The rows of a group lie close to one hidden flat surface of 10 dimensions, which may be shifted away from zero. Surfaces can cross.
Known rows, each followed by its group:
[ 26 -25  12 -17 -31  -6 -30   9   5 -28 -42 -27  35]
J
[-57  -5   4  42   3 -13 -15  -3 -13  -1  10   0   4]
H
[ 30  46  29   9  47  11 -13  -4 -28 -12 -23  10 -58]
C
[ 29  23   3 -12  14  24 -15  20  17 -26 -14  -8 -27]
U
[ -9  -1 -15  11  21 -12  -6  17 -27  -3  -9  -2  -1]
L
[-29   7 -12  19  -8  19 -12  10 -11  -5 -10   0  56]
J
[ -6  15 -19 -32  11 -16  22 -17  13 -19  11   1  28]
C
[-33 -40   2 -23  26  -2 -19 -56  19  -7   2  22 -37]
U
[ 21  28   9 -24 -20 -31  36  -9 -19   2 -13 -20  11]
U
[ -3  20  27  15  -5 -26   5  -9  -7   0  -7 -19  35]
U
[-24  22  -6 -11 -26 -47  36 -10  -4   4  19  -9  30]
G
[-40   0 -35   4  26  32 -20  -6  27  22  28  15  -2]
H
[-16  13  23  24  -6   3   0  -9   9   1   7  -5 -11]
L
[-12   8  17  36 -25  11 -17  -7 -44  -5 -31  -3 -22]
F
[-42   5 -35   1  11   7  -3 -18 -11  25   8   7  42]
C
[-12  -7  -3 -23 -49 -29  21  -1 -12 -55 -27 -24  35]
C
[ 16 -15  21   6  15 -35   2 -18 -14  13   2   5   3]
F
[-39 -31  -7 -11  22 -14 -18 -26  15   8   8   7   4]
C
[ 13 -30  28  11   1   7  11   8  30  37  21   1  18]
H
[ -6  11  28  -7   8 -16  16 -27  26 -17  11  -1  32]
C
[ 26  29  23  11  38  -1 -19 -25 -38  22 -23  18  53]
C
[-14  -2  -6  -1  17  -6  42 -15  31 -32  27 -23 -19]
U
[-15   0 -22   2   0  -5 -18  -3 -26   4 -15   5  31]
G
[ -8   0  47 -10  19  -4 -25 -29  14   3  -2  24 -68]
U
[ 14  49   8   0 -37  -5   7 -31 -19   8 -18 -13  57]
G
[ 12 -24  58  19   6  -1 -19 -21  -2  20 -14  16  12]
J
[ -3 -13 -22 -17  26 -17  -5 -12   3  19  13  11   6]
J
[  6 -35  12  13   0  45 -24   5  19  18  -5   6 -43]
F
[ 20  18  12 -19  17  -9  25 -14  19  11  14  -3  -6]
U
[-20 -21  56  -9   8 -33  -6  -8   6   3  -4  18   1]
G
[-13  10  15   6 -22   7  15  20 -20  12 -19 -14  -7]
L
[-14 -11 -15   7  22  29 -16  -4 -17  19  -1  23 -25]
J
[-13   3  12  44  38 -20 -18   8 -29   5   6   7   4]
H
[ -4  -4  -1  -2 -18  16  10  -3  42  -2  23  -8  22]
G
[-26 -14 -21  25  15  13 -12 -13  -3   4  10   6  14]
F
[ 23  -5   2  -8  13  16  20   4  33 -13  16  -1  22]
C
[  4  22 -26   3  -3 -39  22  35  -9 -30  12 -21  18]
J
[ -7   2  -1  20 -25 -14  -8  -7 -63 -11 -38  -5 -20]
F
[ 33  17  19 -21   8 -13  40  -8 -12  37  11  13 -58]
H
[ 17   7  20   6 -35 -53  30 -17   1  -3  18 -16   5]
L
[ -9   1   8 -18 -16  -5 -25 -12  21   7   0   2   3]
H
[-15  -1   9 -14 -12  -4  37 -34 -28  25 -15   7  55]
H
[ 28 -10  38  13  -3   9 -17  11 -24 -22 -35   3 -23]
J
[ 24  44 -18  26  23  42  25   3   0   7  21   2 -13]
F
[ -5 -19  13 -30 -32 -48   1   1  27 -11  -1 -23  56]
F
[ 22 -61  65  60 -37 -22  -4  23  29 -25   9 -28   3]
G
[ 22  26  39   4  23  18 -22 -22  -4  31 -20  11  44]
C
[ -1   4  16  -5 -21 -47  22 -29  -3  14  13  -4  43]
G
[-32   3 -10  19   7  25   7  10 -30 -16  -3  24 -18]
J
[ -1 -33  14  35 -29  56   1 -25   2 -12 -13  -1 -17]
F
[-46   9  28  10   7  12 -59  13  50  21  27  26  -8]
U
[-17 -35 -27  -9   8   3 -10  -7 -23  25  -7  15 -16]
H
[ -6 -38  34  51 -10  36 -35 -12   7  21  -3   7 -22]
G
[ -6  -2  -9 -13 -31  38 -10   4  -5   7 -24  -7 -37]
U
[ 33  -9  21  10 -18 -13 -35  32  16  25   3  -8 -17]
H
[  7 -11  30  30   7   5 -16   5 -19  35 -14   2   9]
L
[  1  22  26  57 -40  17  29   3   6 -29   7 -30  48]
F
[ 10 -13  -8   0 -20 -16   7  -4 -23   8 -12  -7  23]
F
[ 26 -12  15  -5 -29 -17  -4 -34 -12 -18 -21  -9  13]
G
[  5  40 -18   2  15  13   5  15 -18  -3  -6  -6   0]
C
[-21   2   5  18  20 -19  21 -25  10 -22  30   4 -22]
F
[  4   7  12  17  28  -9  -9  12 -10  -2  -2  -3 -15]
C
[  7  -7  12  32   5 -39  -5 -58   0 -30  13  -5  16]
G
[-35 -15  -8 -42   0  21  23  35  18 -46 -24 -18 -15]
L
[-28  -3   1  -1   2 -24   2  10  -1  -1   9   3  21]
G
[-49   2 -15  13 -14 -14  28  -5  13   7  35  -7 -32]
L
[-14  24  -2  33  12 -10 -24   5 -28  45  -3  -3  61]
U
[  4  15  44  29 -13 -44  25  -5  -9 -38   6 -15 -24]
F
[ 17  -4  11   7   4  32  -6  25   9 -35 -14   3 -15]
J
[ -5 -16 -29 -19 -22  -4  17 -10 -14   3 -15 -18  15]
U
[-19 -13 -20  20   8  -2   5   3  -4 -18  -1 -21  10]
U
[ -5 -10 -19   9  -5   6   2  45  37 -41  19 -21  21]
G
[-11  12   9  16  10  12   4   0  13  -5  13  -2   7]
C
[ -9  23  -8 -13  -4  11  16  -1 -13  30  -7  -2   9]
L
[ 21   6 -42  -7  26  41  -4  36  24   8  15   1   4]
H
[ 15 -32 -25 -35 -10  -3 -34   5   0  -2 -23   3   2]
H
[  9  16 -25 -21  18  10   5   2 -21  -7  -6  14 -32]
J
[ -1  15   2  -4 -24  21  16  -1  15  19   5 -10  12]
L
[-17 -29  14   4 -11 -17 -14 -18 -29   1 -24  14  32]
J
[ 28   1  10   6  19 -11   4  11 -10  24  -2  -1  19]
L
[ 33 -17 -10 -16  18  -4 -13  15  23  -6   3 -13 -47]
J
[  0   6  -1 -15  -6 -34   4 -11 -15  32   4   4  23]
H
[ 43   7   9 -10  45  -5  -6 -24 -34  32 -10  29 -57]
L
[ 19  -3  -2 -18  35  -1   8   5  12 -20   4   4 -29]
L

New rows, each followed by its group:
[ -6   6  26   7   0  21 -10  20  44  27   9 -20 -16]
C
[  8 -23   9  11  -8  19  -8 -22  -5   7 -13   3  12]
F
[-19 -30 -23  28   2 -22  17  -6 -60 -19  -6  15 -10]
C
[-33 -20 -11   9  26   5  25 -22 -21  12   3  14  32]
H
[ 26  10  12  -4 -35 -31  39 -48   4   2  22  -9 -30]
G
[ 15  27   7  61 -21  31 -16 -33 -36  50  -7  -1  -4]
G
[ 29  -5 -11  22  33  12  -2   2  -4 -18   6   2  26]
F
[ 31  10 -27  64  19  44  17  13 -25   4  13  -3  21]
F
[ 25 -38  10  30  44 -17 -12  -1  -1  -9  15  10  -4]
F
[-10  21 -18  -3  -7  -5  -1  15  -3  47   2 -19  46]
C
[  5  -2 -21 -18  45   7   8 -29 -12  13   8  32 -18]
C
[ 31  40  16 -12 -15 -33 -31  16  -5 -10 -15 -12   7]
H
[ 52  24  19  -1   7 -29 -10  25  -4  13  -2  -8  14]
H
[ 16  -3  66 -32   7  -9 -17 -18   8  -1 -26  18  16]
G
[-26   6 -10  28   8 -42  19 -27   0   6  42  -1   2]
G
[ 14  -3  15  33 -14 -18   8 -15  17 -23  19 -15   3]
G
[ -7   2 -25 -16 -23 -29 -19  13  -6   2  -2  -7  21]
H
[ -9  10  13  26  10  17   8  16 -16 -18   1  16  -4]
J
[-23 -26   8 -18 -41  27 -10  19  14 -16 -22  -2 -12]
G
[ 29  10  29 -13 -32  22  -2   3  18  50   1   3 -30]
H
[  1 -16 -10 -13  17  31 -22 -28  -7  14 -23   6  -1]
U
[ -6 -38  -7  25 -37 -23  17   4 -10   0   5 -17  32]
F
[-12   4  22  -1  -7   0  18 -18 -24 -27 -29  -7  43]
H
[  4   8   4   5  32 -17 -29  12 -26  18 -18  -7 -29]
C
[ -1  11  -9  16  -7   9  18  19   0 -11   6 -11  27]
C
[ 60 -16  10  49 -58  11  -5 -39   3  -3  -9 -33  39]
G
[-49   5 -36 -36   8 -20  -7 -20  14  14  22  17  -8]
U
[ -7   6  -8 -18   4   4 -29   7   9  10  -3  10   4]
U
[ 26 -40 -31   1  31  -7  45   3  -7 -39  28  24 -10]
C
[ 39 -20 -28  -3  25  17 -10  26  -7 -15 -12   0  41]
C
[  6  19   9  43 -11  44 -29 -35  28   0   4  -9  57]
G
[  2  18  -3 -17 -12  -7  -9   7  -3  27  -5   1  14]
U
[  9 -24  14  15 -25  -4 -19 -28   0 -16 -15  -7  25]
G
[  4  -6  16   3  55 -16 -23  10  43   5  39  20 -25]
U
[ 34 -18  41  36 -17 -10   6 -34  23  18  19  -8  12]
G
[  1  23 -25 -16  12  24  18  12   5 -18  12  11  -6]
J
[-18 -39 -26 -12  26 -24  49 -17 -34  15   8  15  12]
H
[  6  -5  15  27 -20  -4  13   4  12 -37   4 -22  37]
F
[-17   6   0  16   9  10   1  -8   0   3   5   6  19]
C
[-19 -35 -22  -2  19 -10   5   0 -12 -22  -6   0  44]
H
[-46  19  12   1  21 -20 -16 -34 -17  22   1  24  28]
G
[ -3   2  -4  -6 -33  37   8 -37  36   3  15  -4  -9]
G
[  3 -13 -43  -3 -14  -9   5  34  -8  61  27   0 -12]
H
[  5   5  17  22  -6   9   4   1  -4  -3 -15 -19   2]
U
[-44 -21 -14  32  34 -11 -12 -12 -13   6  16  15  20]
C
[ -3 -13   3  28  19   4 -28   8 -17 -13 -19  -9  -5]
U
[  9  -5   1 -18 -40  -9   8 -10 -25  33 -19   1  12]
G
[ 15  26 -25 -14  -1  30  35  10   4  11  11   1 -11]
C
[ 18   4 -30 -29  17 -11 -13  42  18  52   2 -26   1]
C
[-11  16   9 -21 -25  27 -16  11  31   5   1   3 -27]
U
[-34 -50  -5  22   7  19 -39   9  -1  11  -5  16 -10]
G
[-28 -12  -4 -20  -7  31 -16  16   0  21 -13  17  -8]
G
[ -5  48 -22  13  -8 -19 -12  27 -40   3  -9  -7 -38]
H
[-14 -10  22  27  13 -18   3   1 -15   1   7  12  14]
J
[-17 -20  32 -30  31 -50 -11   5  -1 -26  -9  21   9]
G
[-22   9   1  -3   2 -12 -47  27  10  -2   1  12  -1]
U
[-61  -6 -29 -13  11  19  12  12  65  -6  53   5  11]
G
[ -8 -25   2   9  12  -9  -3  11   8  11  17   8  -9]
G
[-15  11  10  -7  -7  -2  -9  -5  -2  -7 -10   4  19]
G
[  2   7  40 -39 -18  18  -9 -24   4  26 -31  21  15]
G
[ 19  -3  -2 -16 -31 -23 -35   1 -32 -10 -53 -26  31]
J
[ 23  12  39 -12  25 -17 -13  -5 -14  -4 -18  16  -2]
G
[ 38   7  -8  11  17   4 -34  53 -16  -2 -20 -13  -5]
F
[  6  18  29  15 -21 -25 -18   0  -3  11 -15 -25  26]
J
[ 38  -6  11 -16 -41  21  11  14   7  32 -14  -6  20]
G
[ 21 -13 -42 -13  22  17 -15   8  -8  -9 -21 -13  40]
U
[-34  -9 -23  -4 -16 -65   2  11  -5 -23  15 -14   8]
H
[  2 -20  29   0   4  -8  -9 -20  21 -24   3   7 -15]
G
[ 22 -22  25   4  -1  -1  -7  -1  -2  21  -5   9 -12]
G
[-13  16  -5  31 -16 -12   9  12 -44   4 -13 -10  29]
C
[ 41  -4 -10 -47 -21 -30  25  24 -19  23 -15  -4  27]
G
[ 12  34  16  63 -32  17   0 -15 -15  38  10 -17  21]
G
[ 21  -9  -7  -4  35  -8 -30  22   6  27  11  16   1]
U
[ 13  19  -7 -13   5  11   4   1 -11  29  -3   7  -5]
H
[-23  18  -4  -3 -14 -20  20  18   0 -12  13  -8  -5]
G
[ 32  11  16  22 -18  -7   9 -14 -11 -15  -3 -12 -33]
G
[-30 -12  -2   6  -8  -5  -5   8 -24  24  -6  10 -18]
G
[  4  -3  27 -39 -32 -15  31  -9   1   6  -5   7 -46]
G
[ 10   2   5  12   2   9  -7  19 -35 -16 -23  11   2]
J
[ 11  40  28  14   1  24   5 -18  12  34  13   9  -3]
G
[ 12   0 -33  -9  31 -28 -11  11 -20  32  14  13  -3]
H
[-20 -34 -14  -8   2 -24 -17  -3 -36 -54 -32  10   9]
J
[ -7 -31  -1 -19 -22  16  18 -22  35   8   5 -16  23]
U
[  6 -10  34 -30  26 -39   0  -5  -2  -5  -3  22 -11]
G
[  2 -22  31  15 -14  33  21 -19  12  15   6  16 -14]
C
[  0 -12 -10  -9  21   5  18  -2  30  -2  26   5  -1]
C
[ 37  26 -15 -28  21 -27 -42   9  11  24   8   9   2]
H
[ 14  -7   2  24  -1  20 -24 -20  25  -3   3  -5  61]
G
[ 10 -21  -1 -23   8  12   5  -7   3 -11  -7  19  13]
J
[ 21  24   6 -12  -5  -7 -31  12   9 -12 -11  -4  -6]
H
[  0  18  14 -31  -5  15 -18  20  46   5   5  -8 -17]
F
[-20  -8 -11   0   2  -8  -6 -11  -6  -2  -7  -6   9]
U
[-11  -1  -8   3   6  10 -15   3 -11   7 -15  -5  10]
C
[  6  36 -43  39 -73  23  14  36  -4   6  12 -39  18]
L
